The same things were measured in two ways. Each way mixes the same 11 hidden numbers, adds some noise and spreads widely along 7 directions of its own, which tell nothing about the thing.
In the rows, 128 means zero.
Some things both ways: the first way, then the second way.
[132 127 101  81 126 187 142 133 187 130 167 114  96  89 139 170 151 138
 151 164 128  85 145 166 128 152 140 108 130]
[103 107 113 109 174  78 139 139 117 115 132 155 143 171 110 169 118 101
 150  89 162 132 165 119 158 158]

[172 139  98 149 118 123 149 123 112 150  97 136 112 108 164  97 165 105
 120  96 139 159  78 142 124 163  95  87 128]
[ 97 117 158 130 117 165 135 123 135  94 178 132 194 148 109 113  96 157
 136 125 160 140  57 133 135  85]

[139 161 113 117 186 144 132 137 189 101 136 128 108  57 142 146 139 172
 113 121 131  65 153 147  91 166 145  88 102]
[129 123 113 155 153 111 112 131 136 156 105 166 128 119 186 140 173 161
 121 124 117 126 155  81 137 146]

[ 92 131 135 127 137 105 115 142  76 125 115 151 117 134 130  92 136 124
 123 106 146 143 130 127 119 163 143 153 152]
[124  82  84 151 143  99 147  82 155 123 110 156 109 116 165 164 125 125
 150 174 136 118 220  73 112  89]

[ 80 125 148 141 175 149 110 169  80 138 134 131 153 133 121  83 139 147
 119 111 159 127 149 135 131 138 116 106 161]
[168 120 171 135  96 141 139  98 110 110 146 144 111 136 126 105  92 123
 138 105 151 119 131 149 151 111]

[113 143  96  81  93 154 159 151 116 141 165 157 119  89 118 126 150 110
 143 144 146 138 120 122 123 103 146 132 149]
[ 94  80  89 106 147 125 151 133  79  78 149 100 133 110 175 144  82  78
 145 131 227 129 159 108 129  98]

[123 141 147 132  97 110 125 173  66 167 117 115 148 128 129  99 137 101
 132  87 122 180 107 102 121 102 134 125 163]
[147  70 133 190 140 109 119 100 151 188 104 139 110 125 117 119 127 133
 156 118 123 132 185 156  87  68]

[107  95 163 181 182 134  97 130 109 141 113 104 128 122 119 101 119 122
 136 105 133 153 136 122 115 148 129  91 124]
[166 132 150 128 105 173 129 145 113 145 116 121 134 127 127 112 133 157
  84 116  99 114  97 123 139 162]

[178 100  90 141  77 120 108  72 138 164 134 125  89  83 134 151 144 110
 146 137  84 188  86 107 116  89 131 101 113]
[ 97 106 131 108 163  98 129 140 130 140 121 112 104  94 149 183 153  96
 146  95 177 130 179 122  90 143]

[141 141  78 151  79 118 149 111 140 158  78 155 123 115 152 132 160 123
 146 138 165 176  90 151 183 132 117 106 133]
[131 127 200 112 142 172 100 149  99 182 120  98 138 109 145 142  93 129
 121  64 130 105  64 146 162 162]

[ 85  90 157 194 179 107 110 121 107 123  89 118 135 156 107 105 117 125
 113 106 136 162 126 123 167 151 127 124 154]
[159 143 132 126  89 134 146  99 135 140 158 196 134 147  27 173 177 184
 168 102  92  90 162 162 116 149]

[ 71 108 143 116 140 153 121 173 127 145 143 116 153 137  95  96 143 109
 129 121 133 108 149 123 109 124 111 160 159]
[133 119 122 118 122 134 127 146 111 125 147 102 154 140 104 130 136 113
 132 117 166 134 124 129 127 140]

[108 173 127 114 117 116 164 185 153 127 150 136 135 150  88 173 127 149
 112 128 148 119 161 169 161 117 174 124 169]
[ 65  77 102 131 142 112  91 123 128 123 141 138 150 119  58 193 180 122
 142 133 134 106 159 149  87  88]

[141 160 109 156 148 135 120 102 124 142 114 141  84 111 138 100 148 118
 133 106 143 139 114 149 118 205 142 135 106]
[160 127 156 146 103 159 141 124 110 136 169 123 124 125 155 137 120 178
 122  97 137 139 144 105 127 138]

[124 125 111 111  57 110 125 111 172 157 109 100 141 125 125 143 126 105
 149 137  82 135 107  77 115  56 111 192 126]
[118 107 106 133 139 117 109 135 107 164 134 117 151 142  78 152 152  88
 164 118 163 115 147 146 115 109]

[129 132 150 162 193 164 142 152  91 134 166 122 110 132 111 108 123 117
 117  96 151 145 140 159 127 178 137  61 132]
[ 79  93 102 139 206 101 115 175 117 159 117 121 146 140 187 189 120 101
 103 107 200 181 188  96 127 137]

[151 106 147 169 207 135 134 130 125 154 153 105 143 104 110 130 147 145
 129 135 159 168 125 129 135 152 136  72 121]
[ 71  81  84 110 159  98  99 158 160 123 135 133 147 211  93 157 156 107
 131 145 150 126 134  82 122 116]

[102 107 137 142 127 121 102 112  85 150  97 133 160 140 148  86 134 127
 140 122 142 137 121  92 115 107  89 142 110]
[113 121 123 130  98 146 100 130 144  88 123 125 118 152  74 134 171 108
 134 139 123  84  91 122 120 122]

[ 89 126 154 174 151 140 111 145 100 128 144 117 127 172  84 109 102 115
  96  82 101 146 142 132 152 120 125 123 170]
[158 121 142 119 108 151 144 123 114 157 150 168 141 137  94 134 134 146
 129 121 153 130 150 158 112 110]

[ 95 132 119 106 109 136 114 128 134 135 135 144 140  98 116 111 137 123
 137 132 122 114 135  95  97  95 131 167 128]
[149 112 105 126 130 132 132 141 115 144 110 112 106 117 175 119 136 106
 127 132 173 124 163 106 120 140]

[ 90  81 162 132 141 135  99 133  96 127  94 102 125 122 142 111 121 119
 135 112  94 106 130  92  85 106 129 112 125]
[125  84  77 133 153  97 146 109 126  97  98 193 135 134 148 134 121 133
 124 152 132 116 186 112 164 136]

[ 96  65 139 148 110 128  97 150  39 182 101  98 139 169 149  58 151 102
 146 116 132 197  95 115 133 104  70 117 189]
[123  93 158 121 156 134 100 127 151 174  96 102  96 120 157 171 120  96
 136 115 141 110 144 101 129 148]

[ 73 108 168 173 210 124 102 139 131 109 125 129 145 132  97 104 121 158
 117 134 158 140 161 137 145 150 156 134 170]
[119 114 130  86 114 172 125 160  90 110 144  95 108 112 125 190 140 117
 111 107 157  93 122 104 118 175]

[122 156  91 122 155 155 160 149 173 119 162 149 126 104 103 134 145 144
  98 121 147  96 143 158 140 140 114 104 139]
[123 126 104 115 136 149  84 158 160 191 117 141 133 116 193 144 224 173
 117 160 128 117 120  45 109 161]

[122  95 144 139 163 161 140 140  88 140 169 100  85  99 106 117 113  88
 141 109 109 167 117 112 102 129 153  70 133]
[100 132 107 165 165 107 135 158  87 165 117 102 123 106 139 178 130 130
 138  58 142 125 173 152  93 128]

[181 144 138 179 100 104 108  56 184 117  82 107 110 123 158 172  99 129
 127 119  66 145 104 113 136 100 150 121 105]
[141 108 153 157 124 137 133 104 128 135 145 175 134 130  97 150 126 152
 147  97 141 127 148 155 129 117]

[125  86 127 162 130 108  91 120 112 151 110 132 168  99 116  98 152 123
 106  95 106 159 108  91 122  95  82 117 141]
[118  95 148  93 130 143 133 125 118  96 133 104 139  75 160 124 153  93
 127 142 179 113  90  82 108 128]

[103 126 162 174 140 114  98  98  53 119 106 149 153 227 155  83 106 149
 116 129 153 163 134 143 170 115 105 144 170]
[107 151 158 132 125 152  87 153 188 154 125 138  76 187  94 210 153 115
 129 105 156 123 149 143 107 148]

[146 159 114 147 115 143 141 129 124 147 138 131 105 111 138 130 118 119
 147 119 148 176 122 151 147 136 144  82 127]
[145 111 146 140 127 156 118 142 124 178 107 136 122 143 101 136 118 126
 118 105 129 118 128 160 118 119]

[105 114 140 120 115 125  92  94 121 128 104 135 132 124 132 118 143 118
 131 123  95  96 126  88  96 127 133 191 107]
[122 129 110 137 116 116 137 136 131 100 139 137 119 149 100 142 162 146
 138 102 130 112 140 125 110 143]

[114 150 121 134 154 108 123 134 133 109 110 155 113  94 151  93 128 144
 132 123 167 135 136 144 107 161 141 123 137]
[149 141 133 154  94 159 148 104 142 120 133 136 118 121 110 141 122 141
 146 131 130 108 140 143 115 109]

[123 127 142 112 127  83 103 121 203 124  76 106 180 101 155 160 142 176
 135 151 118  79 142  97 111 102 122 184 116]
[ 91 117 107 123 159 104  95 153 133 136 111 135 156 170  60 172 179  91
 135 118 129 111 122 120 130 144]

Other things, the second way, with their names:
Q_727: [132 104 148 119 137 138 135 114 125 146 123 125 120  90 158 142 126 133
 155 109 148 105 127 114 120 138]
Q_56: [131  92 100 144 117 111 121  80 148 117 131 150 113 108 155 138 149 125
 167 172 147 108 189  92 122  89]
Q_293: [141 111 121 163 111 130 124  97 133 130 141 135 138  91 133 124 159 149
 148 145 136 125 160 127 107  97]
Q_209: [127 129 100 119  72 155 144 108 114  74 167 142 139 163  83 118 114 135
 138 162 145  98 127 140 125  69]
Q_231: [132  95 115 141 111 147 117 120 147 129 139 146 121 128 155 118 156 167
 143 145 144 115 132  95 118 122]
Q_31: [117 142 150 140 120 127 123 114 106  95 151  93 130 104 139 160 122 108
 127 111 153 130 147 121 132 124]
Q_849: [137 170 140 128 115 127 149 131 127 150 168 151 109 106 145 170 189 165
 155  89 162 129 169 117  75 135]
Q_404: [145 128 130  82 130 116 161 134 108 126 132 169 117 161  98 150 132 101
 130 108 162 114 159 131 125 143]
Q_883: [166 135 135 152 108 104 144  99 155 131 114 162  91 117 122 134 168 156
 129 124  93 118 193 136 102 136]
Q_27: [107 113 115 113 156 148 119 191  87 159 128 131 144 129 130 168 130 151
 101  69 163 133 131 161 136 184]
Q_97: [173 149 146 136 112 123 179  98 117  99 122 146 157 139 106 104  89 108
 120 132 132 136 144 140 155 121]
Q_862: [ 98 113 158  87 115 170 139 142  76  75 173 132 167 160  94 130  73 123
 100 102 158 113  60 144 151  98]
Q_895: [166  99 140 147 116 113 158  80 128 108 131 118 117 148 179  81  66 121
 135 148 125 127 156  77 155  89]
Q_254: [168 153 140 117  95 147 180  96 115  84 136 149 167 100 113  98 103 122
 129 148 149 124 117 155 146 119]
Q_306: [125 159 164 134 142 105 103 124 128 134 137  94 122 150 167 159 113  88
 110 121 145 152 161  87 155 126]
Q_40: [142 103 107 155  98 123 157  74 172 108 150 196  89 135 119 162 158 176
 171 147 128 105 202  99  83  88]
Q_57: [ 96 124 111 120 107 163 146 142 117  67 150 109 141 138  78 161 145 100
 148 124 167  93  78  99  94 115]
Q_956: [101 124 129 133 144 124  92 140 131 137  91 101 111  97 165 157 154 140
 109 114  93  96 127 113 135 155]
Q_733: [133 133 123 158 102 144 128 144 127 123 137 116  99 125 117 152 159 155
 121  98 132 121 153 145  91 136]
Q_26: [127 105  91  96 160 122 151 157 111 149  93 147 132 128 107 172 116  76
 131 120 190 124 180 161 129 160]
Q_510: [131 103 149 134 150 142  96 123 139 176 132 134 160 114 169 136 137 140
 128 139 150 143 128  98 151 132]
Q_636: [116 117 153 163 145 100 111 114 133 135 152 122 129 159 138 140 109 115
 159  93 163 148 154 124 132  95]
Q_373: [117  94 133 171  91 169 139  70 116  69 135 136 118 102 122 130  89 149
 163 133 105  63  95 117 133  65]
Q_397: [167 176 154 190  51 202  93 102 118 119 174  92 153 124 146  95 141 185
 126 151  93 108  74  93 164 106]
Q_616: [143 102 104  88 129 134 130 155 117 110 141 170 127 121 147 157 204 130
 111 135 187 133 155  74 129 204]
Q_983: [123  71  91 101 153 136 126 170 133 128 100 189 138 146 142 136 159 132
  73 154 173 148 154 115 127 159]
Q_55: [141 138 141 148  96 152  88 106 164 143 122 140  96 133 168 126 146 128
 113 175 136 124 153 114 124  85]
Q_741: [171 115  99 135 117 110 161 101 111 139 111 187 126 126  71 145 173 141
 154 120  93  84 176 121 123 148]
Q_835: [159 150 133 176  83 133 119 102 130 167 152 139  87 121  98 154 198 198
 166  93  70  84 171 126  76 111]
Q_738: [157  96 182 140 137 113 124  98 154 161 131 156 102 130 124 142 139 142
 166  82 132 122 151 121 128 151]
Q_355: [117 123 113  88 116 153 130 155 150 111 161 139 147 179 134 147 146 142
 103 159 170 141 124  74 129 148]
Q_903: [183 108 122 178 102 140 122  96 152 153 112 169 108  72 157 122 202 202
 148 134  90 105 160  99 120 169]
Q_750: [147 134  97  98 126 134 137 151  95 149 140 142 140 121 140 149 167 129
 125 128 170 126 162 111 124 159]
Q_721: [ 79 106 121 125 169  94 142 142 118 116 151 136 184 152  58 177 124 108
 145  91 168 149 151 166 115 119]
Q_963: [130 125 113 121 108 155 134 147 116 140 164 158 127 163  86 172 156 153
 142 108 160 116 147 124 104 135]
Q_318: [125 150 156 110 127 144 154 145  98 111 164 137 175 165  69 146 110  98
 127  93 178 145 102 149 132 124]
Q_334: [120  99 147 130 136 123 103 123 130 163 154 133 136 157 115 141 136 140
 151 105 140 124 139 117 128 111]
Q_494: [163 142 151 139  91 164 151 111 152 145 162 160 143 168  82 132 110 152
 144 129 153 140 141 159 121 102]
Q_759: [162 127 132 159  83 121 116 113 178 145 144 187 137 194   4 103 198 189
 173 104  86 103 118 181 109 128]
Q_351: [108  97 103 176 131 147  80 122 173 157 105  82 109 122 183 153 170 128
 143 174 117 102 128  31 107 103]
Q_935: [101 149 138  98 199  96 103 187 123 225 113 128 120 137 135 224 196  94
 132  70 167 139 173 103  94 184]
Q_191: [128  86 126 134 130 120 150 122 139 105 150 164 133 181  75 145 134 130
 148 109 149 127 139 104 115 124]
Q_127: [119  93  72 114 121 138 109 133 136 131 130 126  82 120 192 166 158 143
 138 161 161 102 190  66 117 139]
Q_316: [194 130 146 175 121 135 140 103 139 171 134 137 166 141 207  54  75 157
 114 157 150 188 164 114 177 105]
Q_377: [163 140 117 130  98 154 165 113 112  94 147 155 168 126 126 114 133 152
 106 156 130 128 129  97 147 133]

Some of these things the first way, each followed by its name:
[ 96 134 145 149 171 141 135 166  69 135 130 137 147 151 119 108 144 145
 108 108 164 141 136 149 172 156 129  94 168]	Q_862
[ 93 144  96  85  87 159 141 150  98 149 156 151  97 158 128 113 143 109
 148 134 159 112 147 169 125 154 119 142 135]	Q_31
[129 136 128 120  91 126 128 118 195 113  93 126 134  95 144 153 125 117
 135 129  97  97 127 116 108  97 139 144 122]	Q_903
[152 158 107  91  88 120 140 113 181 128 127 116 113 115 167 133 132 128
 149 149 113 115 115 122  94 106 122 172 132]	Q_351
[ 88 149 129 131 178 172 139 166  90 134 173 144 125 156  95  91 146 128
 103 102 161 107 154 164 138 182 118 123 153]	Q_636
[ 54 101 168 163 159 121 109 124 115 105 113 146 166 145  78 137 107 117
 112 108 132 131 156 105 182 142 145 166 143]	Q_741
[141 124 104 100  92 130 151 124 179 129 137 132  98  98 133 195 129 145
 157 180 133 125 139 151 127  86 176  86 123]	Q_956
[136 112 128 137 171 152 135 127  99 130 151 135 139  89 152  83 134 113
 135 115 161 170 109 123 131 159  92  88 137]	Q_57
[ 92 129 137 112 183 129 125 170 125 124 147 106 114 104 121  97 127 158
 128 133 138 112 149 119  78 118 144 120 156]	Q_209
[122 103 148 134 115 102 102  97 133 126 116 132 180 116 131 170 130 160
 127 150 108 154 124  85 177  69 138 147 148]	Q_404
[ 83 109 157 155 222 143 108 159 103 129 158  88  99 125  86  83 121 134
 109  97 110 127 143 113  90 156 142 122 157]	Q_835
[136 157 110 104 102 137 116 108 176 114 157 150  87  98 122 185 122 150
 139 149 114 103 162 158 118 133 183 127 113]	Q_883
[138 161 126 148 151 114 117 100 187 104 118 146 144 108 134 153 127 160
 111 122 134 111 145 144 155 161 134 147 121]	Q_318
[ 99 129 126 114 111 145 119 157 117 157 128  97 131 166 115 110 155 122
 114 112  94 107 122 122 124 116 104 173 173]	Q_334
[ 91 125 167 110 124 118 144 164  94  98  99 128 156 145 162 114 115 128
 124 127 131 133 120 110 143  90 139 132 195]	Q_373
[120 132 134 178 170 130 139 132 139 123 150 136 111 116  78 125 105 114
 109  98 134 153 143 141 126 136 150  85 124]	Q_293
[153 126 128 156 135 125 140  86 166 116 126 139 121 101 135 168 106 122
 141 132 140 149 130 137 150 143 146  91  89]	Q_377
[129 113 154 152 149 156 139 145  34 164 136 137 176 142 147  91 157  98
 135 101 178 194 101 128 188 173  95  92 150]	Q_191
[ 89 116 142 154 153 107 145 126  86 126 125 166 158 142  95 115 130 137
 122 148 172 174 125 105 164  92 162 132 156]	Q_127
[117 146  81 126 166 116 133 154  98 157 127 166 153  87 137  90 188 165
 115 113 208 149 122 150 164 198  86 114 137]	Q_935
[122 121 126 150 127 106 107 102 182 116 104 137 122  72 132 143 112 139
 146 142 125 150 135 116 116 102 159 121 121]	Q_26
[105 151 139 155 211 115 108 158 121 116 146 122 116 127 117  89 107 193
 101 116 151 111 173 148  81 120 134  82 143]	Q_55
